The first 4 rows are patterns. Each new row is the sum of 2 different patterns, raised or lowered, with some noise. Before adding, each is slid sideways (what falls off one end comes back at the other) and multiplied by a number that may be negative. Names go in the order of the patterns.
In the rows, 128 means zero.
Known rows, each followed by the names of its patterns:
126, 128, 108, 138, 114, 118, 107, 116, 114, 131, 87, 137, 125, 96, 141, 134, 136, 136, 127, 132, 129, 129, 96, 129, 134, 119, 137, 95, 135, 119, 107, 147, 107, 136, 131, 116, 112, 124, 149, 134, 118, 108, 121, 131 : zusi
100, 135, 147, 136, 134, 127, 150, 88, 139, 134, 148, 109, 100, 143, 129, 117, 135, 132, 145, 124, 120, 131, 156, 115, 120, 119, 138, 117, 109, 129, 119, 145, 110, 101, 95, 141, 148, 111, 107, 156, 104, 138, 114, 147 : sofi
124, 125, 125, 110, 122, 126, 105, 140, 167, 131, 140, 107, 131, 127, 132, 129, 115, 149, 111, 136, 129, 119, 146, 160, 105, 118, 157, 147, 131, 139, 89, 136, 112, 123, 117, 114, 156, 139, 107, 131, 117, 114, 134, 153 : nimir
91, 148, 121, 114, 158, 134, 152, 116, 127, 156, 139, 115, 137, 165, 162, 101, 119, 132, 132, 121, 106, 117, 129, 123, 81, 127, 114, 108, 114, 140, 129, 107, 113, 140, 129, 138, 97, 105, 122, 126, 150, 136, 136, 116 : nekoz

New rows, each followed by the names of its patterns:
118, 122, 101, 115, 103, 108, 137, 160, 108, 111, 109, 128, 98, 130, 109, 113, 117, 119, 115, 104, 103, 121, 136, 86, 130, 127, 124, 103, 132, 103, 110, 103, 116, 101, 102, 124, 124, 104, 113, 91, 111, 122, 136, 106 : sofi nimir
137, 154, 140, 129, 135, 116, 123, 129, 132, 138, 127, 160, 132, 149, 119, 121, 146, 120, 139, 116, 115, 125, 111, 119, 125, 139, 133, 150, 138, 126, 142, 122, 133, 149, 110, 135, 135, 112, 143, 141, 123, 121, 144, 119 : zusi nimir
107, 78, 136, 103, 120, 98, 123, 130, 115, 92, 102, 138, 136, 64, 105, 135, 111, 108, 70, 98, 105, 103, 62, 96, 107, 75, 98, 118, 101, 98, 113, 102, 101, 135, 88, 87, 107, 78, 131, 102, 111, 86, 61, 144 : nimir nekoz
85, 116, 122, 108, 108, 97, 110, 125, 113, 126, 124, 126, 117, 112, 120, 118, 110, 114, 106, 128, 90, 109, 113, 99, 140, 93, 102, 96, 119, 123, 103, 115, 140, 94, 114, 105, 130, 96, 121, 118, 129, 113, 110, 120 : zusi sofi
139, 168, 144, 136, 149, 162, 159, 120, 131, 174, 113, 158, 156, 147, 107, 127, 154, 144, 150, 151, 146, 172, 128, 101, 141, 147, 151, 133, 137, 143, 133, 140, 124, 149, 144, 130, 132, 103, 122, 172, 137, 102, 141, 122 : sofi nimir
142, 104, 120, 110, 134, 111, 101, 121, 104, 103, 112, 135, 114, 130, 107, 133, 115, 145, 114, 98, 120, 131, 140, 130, 122, 117, 99, 142, 103, 121, 156, 137, 141, 122, 135, 150, 142, 106, 143, 174, 174, 95, 107, 140 : sofi nekoz
130, 149, 129, 115, 88, 182, 140, 136, 145, 131, 134, 170, 148, 118, 168, 138, 144, 195, 145, 142, 144, 171, 166, 104, 128, 148, 167, 172, 158, 139, 97, 137, 136, 155, 194, 126, 148, 173, 99, 99, 113, 142, 160, 109 : nimir nekoz
162, 98, 138, 110, 127, 119, 135, 125, 160, 122, 115, 147, 137, 155, 171, 139, 144, 142, 130, 107, 143, 131, 144, 182, 113, 159, 118, 125, 160, 127, 151, 136, 147, 115, 144, 164, 142, 146, 148, 117, 138, 162, 158, 125 : zusi nimir
134, 130, 116, 150, 168, 132, 132, 143, 144, 139, 137, 129, 137, 136, 121, 164, 154, 154, 128, 132, 168, 139, 143, 146, 162, 177, 162, 132, 143, 163, 152, 128, 182, 153, 138, 123, 166, 140, 126, 124, 132, 144, 123, 147 : sofi nekoz
137, 173, 177, 146, 188, 130, 195, 130, 164, 187, 181, 168, 141, 174, 134, 187, 173, 176, 144, 136, 193, 152, 163, 176, 183, 186, 169, 151, 201, 176, 152, 182, 142, 162, 143, 135, 162, 149, 175, 145, 166, 130, 165, 187 : zusi sofi
135, 109, 113, 114, 141, 123, 109, 107, 139, 132, 119, 95, 128, 137, 131, 104, 141, 129, 136, 111, 142, 148, 112, 126, 130, 129, 103, 145, 129, 128, 104, 133, 132, 132, 133, 132, 119, 107, 108, 120, 134, 144, 93, 134 : sofi nekoz
173, 147, 106, 112, 122, 137, 139, 106, 116, 128, 110, 77, 127, 98, 116, 143, 143, 139, 95, 116, 140, 133, 141, 88, 121, 110, 133, 151, 130, 151, 139, 76, 143, 143, 130, 160, 142, 125, 122, 115, 155, 131, 108, 158 : nimir nekoz
133, 123, 133, 127, 127, 135, 133, 97, 116, 143, 127, 147, 137, 125, 118, 100, 132, 135, 145, 157, 144, 136, 123, 129, 158, 141, 113, 155, 150, 166, 110, 119, 146, 156, 110, 107, 143, 147, 129, 100, 103, 124, 105, 117 : nimir nekoz
170, 127, 153, 113, 122, 182, 152, 106, 144, 161, 156, 112, 144, 132, 135, 125, 98, 119, 132, 112, 99, 164, 122, 123, 105, 146, 134, 117, 120, 136, 150, 130, 110, 112, 121, 145, 179, 124, 134, 143, 113, 155, 136, 90 : nimir nekoz
136, 173, 147, 140, 154, 154, 161, 143, 215, 152, 150, 155, 165, 208, 143, 167, 185, 138, 176, 142, 159, 175, 171, 146, 149, 160, 174, 170, 173, 169, 160, 167, 166, 163, 190, 192, 170, 156, 182, 170, 177, 168, 155, 197 : zusi sofi
160, 145, 158, 150, 138, 159, 154, 127, 165, 164, 171, 133, 122, 155, 139, 133, 129, 142, 145, 123, 101, 146, 141, 129, 129, 151, 141, 135, 124, 157, 146, 161, 124, 132, 134, 163, 152, 148, 165, 124, 109, 150, 131, 130 : zusi nekoz
90, 64, 53, 101, 89, 97, 63, 64, 81, 83, 103, 73, 92, 77, 46, 105, 58, 76, 104, 77, 116, 62, 88, 109, 89, 66, 90, 127, 117, 56, 65, 82, 89, 77, 66, 64, 91, 71, 38, 70, 65, 60, 74, 70 : zusi nekoz
